The rows of a group lie close to one hidden flat surface of 8 dimensions, which passes through zero. Surfaces can cross.
In the rows, zero is written as 128.
Known rows, each followed by its group:
[ 82 143 165 114 135 114 144 116  99 183 119 123 113  57]
z_985
[163 100  91 142 123 161 144 132  59 137 138 101  89 101]
z_822
[157 138 107 147 108 172  99 138 131 104 129 154  99 160]
z_188
[129 159 125 126 123 141 118 116 147 124 128 147 122 141]
z_20
[ 86 141 163 105 119 112  97 141 121 120 121 163 122 125]
z_822
[133 161  95 103 164 145 100  75 173 115 191 105 135 109]
z_993
[104  90 105 145 122 137 119 178 101  93 107 114 123 166]
z_188
[127 133 131 136 150 141  76 127 188  88 153 127 148 146]
z_188
[ 64 214 164 118 149 130 167 108  94  77 146 146 113  94]
z_993
[ 96 182 126 127 112  92 127 131 121 173 122 117 112 109]
z_985
[114 181  64 123 125 100 100 135  90 122 164  80  88 125]
z_993
[103 150 155  94 155 173 136  88 119  98 131 157 124 117]
z_20
[131 115  93 142 129 150 163 126 117 115 120 124 142 147]
z_188
[ 76 149 134  80 151 177 117  89  99 104 142 164 110 100]
z_188
[157  82 106 145 145 180 129 128 101 184 128 110 100  49]
z_20
[ 96  88 108 124 158 138  72 186 142 158  52  67 113 151]
z_822
[126 159 159 117 123 131 136  90 156 116 149 176 147 125]
z_822
[101 129 110 111 130 118 164 142  79 154  75  85 115 148]
z_822
[109 154 143 134 124 143  96 137 154 118 121 156 116 145]
z_985
[147 175  80 147 132  99 111 110 185 129 171  83 144 147]
z_985
[167  50 160 174 143 121 166 145 162 112 110 106 181 146]
z_20
[118 151 134 115 149 111 150  96 160 148 136 114 150 110]
z_20
[113 143 127 122 122 134 129 125  99 109 125 128 110 141]
z_822
[146 139  83 102 121  59 128 100 170 134 162 113 174 152]
z_985
[118 131 146 130 137 169 146 125  83 108 128 142  96  96]
z_993
[ 97 121 159 124 152 106 142 133 129  98 123 111 152 132]
z_993
[120 137 168 136 145 153 148 110 149 128 124 126 138 103]
z_985
[154 103 115 105 114 144 135 109 112 133 129 162 126 125]
z_985
[ 80 170 112 129 161 187  74 147 169 115  94 119 101 142]
z_20
[134 147 134 125 154 166 170  95 107 119 142 107 120 104]
z_985
[147 162 186 110 112 136 131 111 123 146 112 181  97 120]
z_188
[109 104 142 134 145  98 174 141 100 131 102  76 147 131]
z_20
[130  76 155 126 151 134 137 134  98 122 130 105 121  92]
z_188
[117 116 136 125 149 116 137 122 142 118 124 103 150 130]
z_822
[122 132 100 137 146 151 136 148  85  27 120  86 114 213]
z_985
[102 125 119 130  93 105  98 162 132 153 107 148 123 139]
z_188
[ 94 156  65 147 142 104  83 176 126 156 116  35 100 130]
z_20
[110  74 124 124 119  72 105 173 108 171 111  90 128 109]
z_993
[112 119 147 123 144 126 121 127 129 109 140 124 139 115]
z_822
[112 127 180 126 125 102 168 115 153 168 117 158 156  84]
z_993
[193 119  51 176 115 157 140 142 144 160  89  69 107 171]
z_822
[127 134 160 168 127 168 155 152  96 107 135 161  98  72]
z_993
[117 134 165 136 122 115 160 131 127 141 115 148 140 101]
z_993
[121 155  87 109 164 133 154  97  76  77 160  61 112 133]
z_188
[ 99 173 102 125 150 106 101 123 180 191 127  88 131  93]
z_20

New rows. What belongs after each?
[104 142 123 117 123 142 194  96 132 121 106 149 161 153]
z_188
[164 183  99 195 127 192  79 143 186  98 149 122  96 157]
z_985
[119 131 104 115 128  63  68 147 209 120 125  95 177 216]
z_993
[155 125 120 122 128 117 142 108 106  77 170 123 136 151]
z_20
[ 90 153 123  76  88  91 122 147  69 149 103 169 104 148]
z_985
[116 163 127 105 123 144 141 112 136 154  94 152 116 139]
z_822
[121 131  47 148 107 147 157 132 129 125 133 116 148 163]
z_188
[241 217  83 136  73 140 158  81  68 200 146 138  28 109]
z_188
[197 147 191 105 150 128  84 100  90 163 165 120  48  39]
z_188
[115 135 137 115 134 133 193  93 119 130 114 137 154 126]
z_188
[125 106 130 136  99 109 111 171 137 185  74 136 115 135]
z_822
[ 77 167  72 106 106 115 120 120 124 148 135 138 131 131]
z_188
[150 115 125 143 121 156  98 126 126 122 159 153 108 104]
z_822
[194 105 134 154 135 172 124 121 127 118 137 127 101 119]
z_188
[175 176 118 150 110 110 127 124 154 114 129 123 116 180]
z_188
[112 168 104 117 122 145 139 116 122  98 123 140 125 173]
z_188
[157  70 115 144  83  76 108 178  60  71 156 128 122 178]
z_20
[ 77  69 133 128 128 136 140 165  86 121  92 132 138 125]
z_188
[169 118  81 135 123 107 135 122 139 116 146 109 143 158]
z_985
[116 172 122  88 104  61 104 101 133 153 185 156 136 110]
z_20
[113 112 179 104 124 126 181 113 132 116  63 162 175 196]
z_993
[ 81 133 132 118 124 110 103 138 183 136 120 162 170 140]
z_188
[108 144 103  90 116  68 129 114 138 154 114  99 152 174]
z_993
[135 164  98 135 120 129 148 125 118  95 123 115 122 179]
z_188
[128 139 158 124 105  91 119 149 110 151 104 133 112 134]
z_188
[149 100 160 129 146 104 116 142  99 135 134  92 105  92]
z_188
[111  96 108 122 108 105  97 181  90 207  86  99  90  99]
z_822
[133  84 174 135 164 166 166 111 145 126 108 133 157 107]
z_20
[125 146  73 154 136 147 106 159 130 157 103  67  94 124]
z_20
[145 108  74  57  73  80 140 119  70 130 118 195 131 189]
z_985
[148 136 152 174 116 122 152 137 161 140 133 148 142 102]
z_993
[121  78  99 148  86 152 120 159 129 185 109 170 131  97]
z_188
[116 138 116 123 150  73 127 133 108 119 147  60 130 127]
z_188
[144 132 150 115 156 134 152 111  78  99 126  97 103 126]
z_188
[128 133 127 120 160 184 135 110 129  86 121 124 119 151]
z_822
[117 138  92 126 116  82 130 149 125 179 100  80 123 137]
z_822
[152 117 171 140 129 150  68 158 124  92 119 139  88 141]
z_188
[121 102 202 140 153 133 252 104 100 115  93 132 166  95]
z_993
[119  97 154 108 156 113 174 134  40 113 115  72 108 106]
z_188
[163  97 120 128  79 154 127 152  90 147  98 187  99 145]
z_985
[178  77 165 168  98 100 156 136 147 147 153 159 165  96]
z_822
[121 120 134 106 140 120 147 107 119 116 131 132 145 128]
z_985
[ 88 152 157 136 150  68 155 131 158  99 138  97 172 128]
z_993
[154 132  93 117  74 137  74 141 126 200 115 174  89 122]
z_993
[ 91 125 156  90 129 137 120 128 110 120 112 164 124 125]
z_985
[155 151 138 124 144  98 110 120 115 122 155  87 104 116]
z_188
[101 128  69 126 110 161 189 102 117 147 119 151 157 132]
z_188
[155 122 125 123 103 158 109 123 148 153 113 178 118 136]
z_993
[166 178 176 118 146 110 126 118  92  92 126 104  86 151]
z_188
[ 99 161  91 109 146 104  99 133 147 139 118  76 124 150]
z_822
[102  87 113 128 154 160  79 142 143 107 151 126 139 110]
z_188
[160 139  84 163 129 192 130 138 135 168 103 106  88 120]
z_20
[187 156  88 151 105 102 135 123 117 160 147  94 102 124]
z_188
[130 136 107 141  73 133 118 144 162 179 100 195 131 140]
z_188
[126 134 137 140  90 104 138 154 137 180  89 151 130 135]
z_20
[151  84  82 146 112  79 120 162 101 185 135  66 120 104]
z_993
[117 149 100 133 138 148  81 136 161 165 127 112 107 103]
z_20
[ 90 184  85 119 136 154 106 144 111 128 104  98  84 144]
z_20
[186 116  95 179  92 147 153 151  89 169 137 129  86  76]
z_993
[ 99 130 112 110 159 111 130 123 109 106 140  70 135 125]
z_822
[140 109  90 141 148 146  89 134 139 159 149  86 110  79]
z_20
